The same things were measured in two ways. Each way mixes the same 12 hidden numbers, adds some noise and spreads widely along 7 directions of its own, which tell nothing about the thing.
In the rows, 128 means zero.
Some things both ways: the first way, then the second way.
[130  95 209 136 118 120  92 181 136 123 116 106 138  93 131 172 133  98
 169 107 141  96  91]
[ 82 138 157 112 126 150 106 110 140 115 130 116 173  77 148  77 142 110
  74  97 166 141 149]

[111 135 178 162 109 116 129 106 132 108 135 105 137 128 130 123 105  85
 148 114 133 116 107]
[140  93 118 149  98 153 138 125 116 115 109 140 139 129 147 132 128 169
 188 147  94 127 117]

[118 182 142 106 122 133 157  93 151 102 119 145 138 182 110  94 116 177
 133 129 196 107 138]
[134  84  95 161 123 154 112 160 126 133 149 123  75 137  85 141 181 125
 184 174  77 146 135]

[128  87 195 204 155 103 107 100 172 153 103 161 106 110 145 106 108 115
 160 111 113 143 119]
[107 102 119 136  75 169 146 141 129 120 124  91 178 159 140 172 106 149
 173 114  73 155 114]

[146 115  74  90 135 148 126 120  85 128 158  88 146  97 104 133 134  83
 134 138 112 162 123]
[151 108 110 146 134 174 110 124 125 136  86 138 141 102  94 124 116 110
  98 126  98 157 198]

[133 187 101 164  97 164  99  55 135 117 127 156 101 127 112  92 115 162
  95 117 200 122 185]
[ 83 113 124 159 115 156  93 156 136 148 121 151 143 108  83 128 179 127
 134 173 148 178 131]

[156 108 182 121  97  87 183 143 145 118 129 129 133 124 141 133 100  75
 155 101 144 105 144]
[100  87  85 124 117 136 136 135 111 111 102  82 133 165 149 131 119 167
 151  89 130 137 136]

[157 157 126 146 122 152 116  52 140 145 142 162 124 125 126  77 138 149
 152 163 213 137 160]
[123 134 133 148 135 168 124 121 140 137  74 135 211 119 135  96 155  71
  93 127 104 143 166]

[120 153 118 200 109 158  99  90 130 133 148 157 114 112 126 114 118 107
 104 132 131 139 169]
[180 138 149 148 117  85 102 109 148 157 149 159  76 134  70 154 151 132
 161 166 146 110 100]

[112 104 125  89  94 122 180 153  97 104 152 131  93 163 145 170 100  83
 136 123 117 136 112]
[117 117  81 151 124 128 156 171 147 128 185  97 127 166  98 142 154 152
 178 138 116 136  80]

[141 152 142 144 141 129 154 147 141 166 192 107 120 101 128 102 168 110
 133 125 144 135 179]
[104 104 150 172 114 169 105 149 121  90  92 123 185 138 193 135 118 110
 140 156  32 131 185]

[190 143 162  85 122 103 111  85 150  89 130 149 125 154 114  98 108 187
 117  98 201 152 135]
[109 144 140 128 155  48 110 120 119 150 122 176  63  81 118 117 118 114
  64 113 174 131 143]

[121 106 135 164 115 133  74 159 100 113  79 133 116 134 139 135  89 156
  93 105 137 127 142]
[ 87 110 126 155 141 164 131 196 137 109 180 136 131 105  95 122 148 135
 157 169 123 153 127]

[145 167 132 141 114 128 156 109 139 119 151 141 190 128 110  97 123  85
 170 152 160 112 176]
[137 124 120 100 135  89 123 130 101 156 101 178 123 125 105 100 155 123
 111 120 223 123 111]

[114  95 121 126 147 113 145 165 121 124 119 109 131 134 129 132 142 135
 137 117  77 140 138]
[ 86 128 159 110 115 159  85 163 131 123 152 129 184 146 106 136 158  78
  97 131 112 146 164]

[164 142 142  91 129 138  92  92 146 122 130 153 148 117 105 114 120 157
 138 133 183 146 132]
[108 111  82 193 145 146 129 161 148 135  80 137 150 167 105 141 127 166
 158 169 117 170 113]

[121  98 144 133  71 135 143 144  81  60 139 115  66 172 167 127 104 100
 120  98 119 143 105]
[112 146 171 132 106 153 117 127 155 117 172 144 179  78 135  94 173  61
  97 116 137 128 161]

[114 109  47 165 120 153 115 126  63 127 143 106 138 125 134 125 124 122
  58 136  76 176 153]
[153 152 101 110 166  85 161 125 124 135 115 127 113 126 166  97  81 165
 130 143 208  67  90]

[142 117 151 168 107 121  91 141 113 133 139 140 116 117 130 131 122  94
  96 109 131 114 175]
[ 97 134 139 149 128 139 125 128 131 106 123 163 146 140 149 125 138 128
 130 153 117 144 144]

[130 105 112 120 125 116 170 107 127 109 108 113 108 124 160 115 107 137
 133 100  78 166  90]
[165 102 109 131 110 140  85 145 142 149 132  66 136 166 107 154 127 128
 132 108 165 126  92]

[175 129 114 116 126 130  91 102 116 115 127 139 103 121 151 100 136 163
 111 112 139 156 133]
[181 120 155 157 131  91 116 137 129 132 144 130  70  83 115 126  89 152
 116 147 107 118 132]

[155 181 131  96 120 125 148 129 160 112 124 134 163 119 115 132 138 158
  97 100 111 109 131]
[110 132 122 134 149  50 139 172  82  98 187 148  76 177 141 148 117 237
 160 170 168 109  70]

[104  92  76 155  96 116 131 125  61 112 116  95  92 133 162 146  92  70
 114 112  84 134 135]
[193 123 143 127 149 192 102  81 135 152  52 128 124  94 115 108 114  77
 112 151  79 145 146]

[117 133  44 138 148 192  84 157  85 192 164 136 112  97 121 138 192 141
  64 162 103 137 188]
[105 173 145 149 170 141 138 167 133  79 193 146 159 126 141 112 129 114
  95 187  84 111 183]

[133 129 100 113 139 126  87  58 135 158 126 124 143 113  94 149 171 178
  95 156 169 119 130]
[109 113  65 112 115 123 129 126 134 124 136  66 145 195 127 113 157 191
 147 105 118 113 106]

[180 160  86 114  69 151 187  83 128  99 174 179  96 126 148 113  97  90
 121  98 161 157 166]
[163 121 115  98 112 116 122 141 139 159 202  75  71 128  38 133 170 126
 141 122 164 122 110]

[145 108  80 131 172 119 142 191 100 163 135 143 134 135 125 166 128  97
 115 171  68 136 136]
[ 82 101  98 142 145 145 140 196 111 110 181 115 138 132 118 149 159  93
 115  96 137 181 122]

[152 172  69  76 146 160 106  70 127 151 149 167 157 134  89  97 200 149
 118 176 153  98 190]
[122 152 132 118 133 139 114 126 117 106 141 186 142 142  99 108 163 103
  71 145  88 149 213]

[121 109  63 132 133 174  92 149  77 154 142 124 111 120 101 138 153 143
 108 179 147 147 180]
[128 174 119 174 184 111  90 125 177 179  77 143 155 124  80 115 161  44
  57 172 186 145 160]

[102 155 124  92 164 132 171 147 144 166 195 154 179 149  90 141 167  96
 160 173 129 122 160]
[101 101  62 149 131 117 140 150 143 140  96 124  82 144 136 127 126 149
 159 139 110 146 113]

[122 129 106 159  96 138 167 124 124 117 134 135 146 120 127 136 132  80
 142 152  88 114 155]
[ 87 121 124 131 141 135 118 126 117 143  40 157 182 124 130  92 133 123
  94 120 154 158 153]

Other things, the second way, with their names:
<734>: [144 120  86 116 130 125  75 149 147 133 158  87 104 186 101 162 129 151
 125 118 202 118  99]
<779>: [157 162 157  67 136 125 142  74 124 123 150 121 140  97 132 103 103  83
  80  95  79  80 161]
<883>: [129  99 100 134 132 124 165 155  99  84 155 123 131 135 154 100  95 235
 182 126  96  90 119]
<967>: [119 164 145 125 130  90 108 131 120 128 174 160 137 156  95 151 168  94
  82 137 130 137 149]
<96>: [ 81 121  88  89  99 160 156 126 119 108 140 111 158 154 131 118 148 159
 130  97 153 152 145]
<788>: [147 113 162  84  96  91 117 136 113 135 168 123  92  94  92 151  68 170
 110  69 170 125 107]
<532>: [ 98 138 120 120 163  69 122 128 102 154 105 185  87 110 108 112 156 104
  90 137 179 137 135]
<362>: [100  84  97 170 124 178  83 155 129 109 103 171 134 155 115 141 188 104
 149 154 123 165 179]
<738>: [170 131 111 142 145 106 143 103 101 155  64 126  80 157 138 152  90 182
 182 195 105 125  88]
<996>: [164 150 158 125 156 153  85 124 157 130 164  99 171 125 100 124 137  54
  76  89 146 120 125]
<497>: [132 108  93 128 119 130 133 158 125 135 129 100 114 169 125 130 117 211
 198 172 152 120  53]
<475>: [117  77  91 129 138 102 172 180  70 131 131 106  80 125 116 128 120 173
 170 148  70 133 129]
<800>: [ 91  87 136 132 153 129 155 180  83 102  87 176 155  85 121  80  97 143
 112 115  27 131 220]
<446>: [183 163 138 130 145 102 172 118  96 114 193 127 122 164 133 155 119 164
 159 173  76  95  82]
<87>: [118 124 111 101 107  54 141 121 122 146 157 151  61  97 141 115 138 146
 120  90 214 116  85]
<789>: [160 122 113 153 158 112 146 132 134 135 100 125 117 137 152 122  88 167
 172 138 118 102  46]
<813>: [160 106 119 173 108 140 107 146 148 143 139 128 104 131  55 148 166 117
 167 176  85 131 174]
<104>: [122  80 159 144  91 138  78 119 145 125 130 133  78  86  84 128 126 154
 147 106  45 153 155]
<210>: [156 166 131 100 140  55 168 116 127 128 170 141  82 131 107 118  90 179
 122 129 145  84 119]
<968>: [148 110  85 172 127 182 143 124 165 123  95 106 136 122 139  97 150  89
 138 124  81 152 163]
<189>: [ 98  92 140 115 111 161 104 144 131 126 105 120 162  91 103  82 135 138
 100  81 137 163 154]
<890>: [ 79  94 123 147 107 150 172 177 105  99 134 140 191 118 151  97 138 175
 175 128  54 143 114]
<466>: [104 105  86  97  95 165 107 138 168 148 118  75 114 143  84 118 113 191
 159 139 179 138 107]
<748>: [119 133 137 125 119 179 142 137 147  96 148 128 149 131 130 113  95 173
 163 169  75 117 143]
<525>: [110  74  84 142 115 150 129 162 125 149  68  82 145 132 145 110 131 144
 178 132 149 127 114]
<452>: [169 153 144 122 139  93 115 113 124 115 157  89  98 157 165 151  72 181
 137 154 115  71  87]
<9>: [120  91 150 114  76 156 113 172 136 135 164 110 174  98 100 129 129 123
 161 115  87 115 112]
<147>: [164 144 148 159 147  35 141 135  99 144 122 157  66  87 117 147  69 193
 117 176 137 101 155]
<200>: [133  88 126  96 102 154  85 158 139 113 216  81 102  92 103 107 158 121
 120  72 166 112 125]
<485>: [102 127  91 151 133 146  79 136 167 132 172 127 119 138  99 180 154 102
  97  95 205 178 105]
<884>: [166  98 118 173 152 150 124 126 102 129 109 146 114 107 140 157 135  83
 122 110 115 158 137]
<609>: [149 161 151 193 169 103 116 126 103 107  59 220 162 188 165 161 113 125
 121 210  70 134 159]
<82>: [ 62 139 144  61 116 124 136 102  99 113 109 174 158 111 167  84 136 116
  64  46 153 167 107]
<584>: [163 130  99 126 137 125 136 101 132 152  92 121  77 147 113 119 123 173
 171 173 133 119  95]
<801>: [ 65  81 111 106  86 123 111 169 117 121 136 154 107  91 102 118 128 148
 105  88 135 161 183]
<956>: [105 158 119 111 158  98 121 130 107 136  91 157 180 158 176 115 135 100
  82 139 171 120 104]
<413>: [163 150 167 149 144 116  61 102 152 171  71 140 110 110 103 139 117  90
  87 182 160 139 145]
<127>: [124 155 116 166 180 163 116 124 161 143  28 121 191 136 187 108  95  94
 111 182 197 124 113]
<740>: [169 119 119 121 104  81 136 116 113 147 194 149  81 133  69 143 187 151
 169 122 151 110  93]
<751>: [148 154 103 161 157 113 104  93 135 135  65 138 156 202 156 150 153  93
 105 137 180 137 132]
<881>: [ 26  96 108 108 101 176 160 175 110 121 117 142 183  89 160  98 131 136
 147 109  87 175  98]
<187>: [146 153 141 126 130 109 102  88 144 127 153 131 155 137 136 123 141 143
 127 117 175  90  95]
<279>: [112  84  66 104 109 174 185 138 100  98 145 137  85 128 128 121 132 182
 183 116 112 153 129]
<24>: [196 118 128 148 116 117  93  81 161 141 113  96  89 138 147 121 143 119
 153 120 156  93  88]
<266>: [121 123 125 144 154 108 175 197  90 100 184 153 148 145 106 150 119 164
 147 133 108 126 124]
<492>: [100  92  76 130  87 166  97 113 191 135 103  39  94 128 154 126 102 163
 163 100 166 129 115]
<313>: [163 151 116 148 120  93 173 133 106 133 161 122 116 172 102 134 154 177
 179 218  86 102 137]
<975>: [195 126 132 177 177 176 120 115 139 165  62 110 134  97 118 146  85  98
 140 170  97 147  96]
<440>: [116 142 167  83 141 114  87 103 131 128 110 138 137 100 159 105  84 109
  73  91 120 106 113]
<867>: [147 104 128 116 107 131 131 134 110 147 142  91 133  99 106 105 152 123
 131  98 163 127 120]
<520>: [130 120 119 165 132  22 105 162 104 162 142 143  43 139 100 192 114 167
 112 145 165 157  98]
<645>: [135 153 175 130 115 163 147  98 122  95 138 135 230 105 187 107 118 110
 112 108 116 102 154]
<517>: [ 78 116 127 101 108 137  88 169 138 163 161  86 161  89  79 133 135 114
  76 100 156 160 127]
<397>: [167 124 147 117  69 175 130 116 139 125 155  90 137 133  99 146 115 182
 174 165  98 127 127]
<161>: [125 129 157  66 101 117 107  97 128 134 152 120  97 114  86 111 136 119
 101  86 136 124 146]
<910>: [168 157 150 154 157 126 112 109 123 128 122 163 137 159 107 130 165  91
 117 193  66 119 165]
<830>: [169 114 151  57  94 154 134 101 133 125 184  82 115  59  92  80 120 118
 111  67 132  85 171]
<529>: [ 92 118 137 113 108 142 166 128 122 113 138 145 112  76 130 123  78 156
 129 113  46 155 142]
<402>: [ 38 105 143 131  96 136 127 149 130 104 104 134 181  83 184  71 127 158
 114 104 104 147 138]
<268>: [ 74  81 127  82 130  95  71 171 101 137 113 145 115  93 128  83 130 150
  85  75 202 123 110]
<1002>: [144 137 147 162 166  94 134 157 103 125 159 220 103 110  99 134 161 104
 131 182  98 128 137]
<582>: [100 170 121 112 181 102 180 114 102  92 100 184 152 119 224  76  93 142
  88 144 156  99 131]
<336>: [165 137 115 144 146  51 130  97 113 148 131 114  60  99 145 146  98 148
  86 110 164 112 139]
<869>: [109 106  84 163 164 118 141 128 134 103  72 109  89 141 204 100 105 168
 151 137 147 121 114]
<56>: [104  84 106 112 114 133 116 116 163 135 140  72  81  71 144  96 105 150
 145  48 171 114  84]
<546>: [ 98  97 151 146 116 121  93 173 129 132 168 117  89  45  91 124 118 138
  83 119 162 164 169]
<700>: [114 107 127 179 153 165  86 117 150 111  64 127 121 113 143 113 125  84
  92 126  75 156 205]
<656>: [ 98 122 112 109  91 141  96  68 162 123 106  97  98 140 140 126 138 121
 119  83 136 148 155]
<259>: [139 155 169  93 118 150  97  70 152 121 138 129 176 121 111  91 159  70
  75  68  78 128 149]
<825>: [157 176 139 118 140 164 149  68 133  94 126 178 144 172 151 149 115 113
 143 154  52 115 141]
<284>: [126 101  95 118 118 126  96 126 105 144 118 143 110 171 119 140 180 124
 150 133 140 139 104]
<772>: [150 110 139 162  95 209 125 106 135  83 162  96 166 138 167 145 159 125
 173 133  43 142 132]
<469>: [134 105 143 175 140 168  74 155 157 137 118 119 118  85  95 142 128  67
  97 141  89 167 173]
<408>: [134  86 124 168 142 135  83 160 137 119 137 123 113 134  80 136 148 145
 158 142  97 122 159]
<923>: [113 130 132 164 162 138  87 161 130 111 132 168 177 176 107 141 164  97
 109 136 115 144 146]
<918>: [152 153 142 130 141  68 131 107 142 139 141 138  77  85 116  93 107 133
  88 132 139  90 154]
<545>: [119 132 129 134 154 152 129 105 144 107 149  85 178 112 156  89 158  72
  82  51 155 129 137]
<585>: [201 108 128 138 139 202 114 135 137 131 128  75 109 126  87 149 105  90
 160 177  31 119 170]
<707>: [147 143 123 113 150 146 108  87 148 134  83 121 145 151 141 113 139  68
 123 127 145  94 145]
<782>: [189 146 135 109 124 154 134  82 129 132 136 121 111 132 136 147 127  76
 123 123 135 126 115]
<60>: [143  93 116 103  91 166 101  90 123 134  99  97 110 124 127 138 148  94
 129  81 135 142 165]
<885>: [182 192 175  97 146 105 105  42 114 146  67 144 159 165 117  97 145  81
  55 155  98 100 202]
<231>: [144 124 136 118 124 193  70  95 174 118 142  91 100 109 109 135 120  84
 106 114  92 137 161]
<420>: [169 164 172 132 158 138 103  84 140 132 102 144 137 106 116 128 119  44
  65 126  82 129 190]
<219>: [115 157 119 113 103 151 132 122 174 135 163  84 191 162 166 133 139 121
 160 132 202 107  27]
<457>: [144 115 128 113 115 160 102 115 138 143 156  79 148 121 107 117 190  62
 120 101 144 123 144]
<433>: [112 155 141 110 134 139 106 113 127 156  96  63 211 147 159 138 114 100
  86 115 148 130  92]
<430>: [107 117 137 104 114 136 131 149  97 128 181 159 134 134  70 131 192 118
 152 142  61 148 117]
<141>: [155 119 122 162 142  49 154 162 100 133 153 179  34 113 106 170  78 178
 150 167 112 118 124]
<165>: [163 132 119 130 151 126  87  95 143 169  92 143 107 114  90 125 157  74
  98 130 178 126 142]
<942>: [107 123  84 124 182 174 119 159 120 134 127  86 179 180 133 135 165  62
 117 108 143 156  90]

Some of these things the first way, each followed by its name:
[ 81  74 146  59 113  64 211 180  82  80 134  44 108 179 144 171 110  84
 163 100  89 124  83]
<956>
[112 199 120  88 111 179 151  87 158 108 142 173 149 141 118  88 143 146
 135 107 143 115 157]
<748>
[140 136 112  94 147 113 100 118 111 112 144 108 160 136 111 144 114 158
 120 141 133 168  99]
<789>
[127 107 185  72 117  46 159 174 124 104 124  54 192 121 123 158 102 112
 178  85 151 111 128]
<268>
[105 150 153  91 157 116  83 165 102 122 111  79 120 161 101 142 168 143
 142 154 155  57 113]
<772>
[158 102 159 126  98 132 125 141 116 107 159  87 103  89 131 125 124 101
 134  87 156 158 133]
<147>
[146 128 163  82 128 113 159 156 125 145 174  86 113 110 112 153 144  73
 165 127 181 108 124]
<336>
[108 118 137 172 138 132 124 144 121 158 108 119 113 102 154 134  81  95
 173 131 140 135 118]
<975>
[105 125  99 113 135 112 122 136  88 111 113 126 170 174  96 148 117  77
 107 151  91  89 140]
<279>
[145  84 112 133 149  94  97 157 114 111  88 115 143 120 128 134 121 118
 136 117  43 134 137]
<788>
[112 119 155 174 105 150 129 131 113 104 119 103 105 123 153 122 127  95
 136 127  96 121  85]
<645>
[143  82 132 133 105 100 169 113 129 116 136  93  61  98 166 149  97 115
 140  70 116 175  94]
<433>
[167 111 132 135 119 119 151 144 129 163 178 132 180  80 125 138 138  71
 166 159 143 148 169]
<800>
[131  94 130 116  99 119 169 116 130 143 175 106  81  71 154 166  96  70
 161  68 149 176 119]
<517>
[155 112 166 162 136 143 135 104 167 123 113 166 116 112 154 103 112 138
 149 116 105 166  79]
<420>
[104 123 170 164 124 130 102 132 143 168 156 140 117 102 118 123 128  94
 122  93 167 117 192]
<492>
[113 190 120 153 113 143 141  93 127 124 140 142 114 164 135  89 141 139
 116 152 155  99 167]
<24>
[145 131 182 124 119 110 118 133 153 136 160 150 130 120 100 142 141  78
 126 104 154  95 168]
<656>
[ 97 155 113 128 159 126  95 101 130 152  78 131 113 164 114 119 160 191
 135 176 162  65 143]
<446>
[109  95 127 127 142 130 102 180 106 156 144 112 122  90 131 175 128  72
 115  99  75 135 124]
<231>
[106 149 141 189 100 155 158 109 159 135 123 156  92 104 161  92 124 106
 149  95 114 120 172]
<413>
[155 107 110 129 101 127 116 133 109  97 116 121 151 105 135 154 120 102
 131 126  78 135 112]
<189>
[137 151 201 109 140 113 106 111 190  92 112 139 165 128 106 134 133 168
 156 110 123 120  70]
<104>
[143 132 177 134 129 130 138 124 159 132 112 152  98 121 158  98  93 147
 162  94 166 144 121]
<469>
[140 120 118 149 141 160 104 175 103 150 170 109 155  78 123 115 128  96
 123 121 123 175 161]
<127>
[144 105 169 163 129 103 110 114 167 115  94 167 151 125 130 126 123 133
 146 111 107 114 132]
<161>
[107  78  71 133 155 134 132 190  72 153 133  92 122 115 142 140 134  95
 137 130  71 157 150]
<585>
[116  97  98 109 121 109 144 136  86 147 175 103 109 129 131 154 140  67
 141 133 134 132 157]
<779>
[114 116  92 110 100 106 127 122  72  73  74  87  98 177 154 122  90 177
  77  93 118 126 120]
<200>
[111 131 171 108 103  87 169 127 121  76 135 128 117 201 132 126 101 105
 144 114 147 103 123]
<87>
[ 97  93 125 173 155 113 117 150 105 117  98  89 158 153 113 115 133 166
 135 156 112 138 131]
<525>
[124 148 141 158 143 132 150 154 148 164 175 140 182 111  93 150 146  77
 157 166 137 114 163]
<532>
[110 130  91 171 162 138  99 158  97 161 141 113 175 133  87 113 155 129
 106 181 126 127 200]
<707>
[132 134 176 123 174 110 135 155 154 125 127 108 189 134  84 113 150 107
 180 146 127 102 116]
<60>
[114 139  87 158 133 125 142 134 116 137 148 116 131 120 113 144 140  92
 118 137  84 119 165]
<738>
[130 131 107 118 150 137 113 131 114 128 152 125 177 136 112 136 158 128
  93 148  83 142 109]
<582>
[100 157  94  74 114 153 179 144 101  87 124 114 160 174 110 113 160 116
 179 161 123  84 146]
<830>
[110  86 133 108 108 132 107 154 112 129 150 109 157  78 116 166 125  65
 142  78 108 139 152]
<466>
[150 125 115 154 149 115  65 154 100 151 120 123 154 135 108 133 145 165
  55 148 134 116 172]
<869>
[169 116 142 131 146 107  90 129 119 140 146 135 131 121 116 106 113 128
 117 118 161 155 168]
<141>
[134 116 196  96  99  87 120 145 121  77 126 100 131 148 130 155  62 123
 129  75 175 142  86]
<56>
[151 107 147 135 164  91 125 153 151 160 131 130 108 114 121 143 143 127
 139 127 116 123 150]
<520>
[124 122 133 130 162 141  78 149 125 165 125 121 128  90 104 168 108 100
 100 118 106 139 101]
<485>
[140 143 140 158 142 135 124 119 147 158 147 130 145  98 124 106 149 110
 123 143  97 132 149]
<609>
[138 104 143 161 173 135  52 111 135 163 151 150 161  89 106 146 138  86
  97 130  72 160 100]
<825>
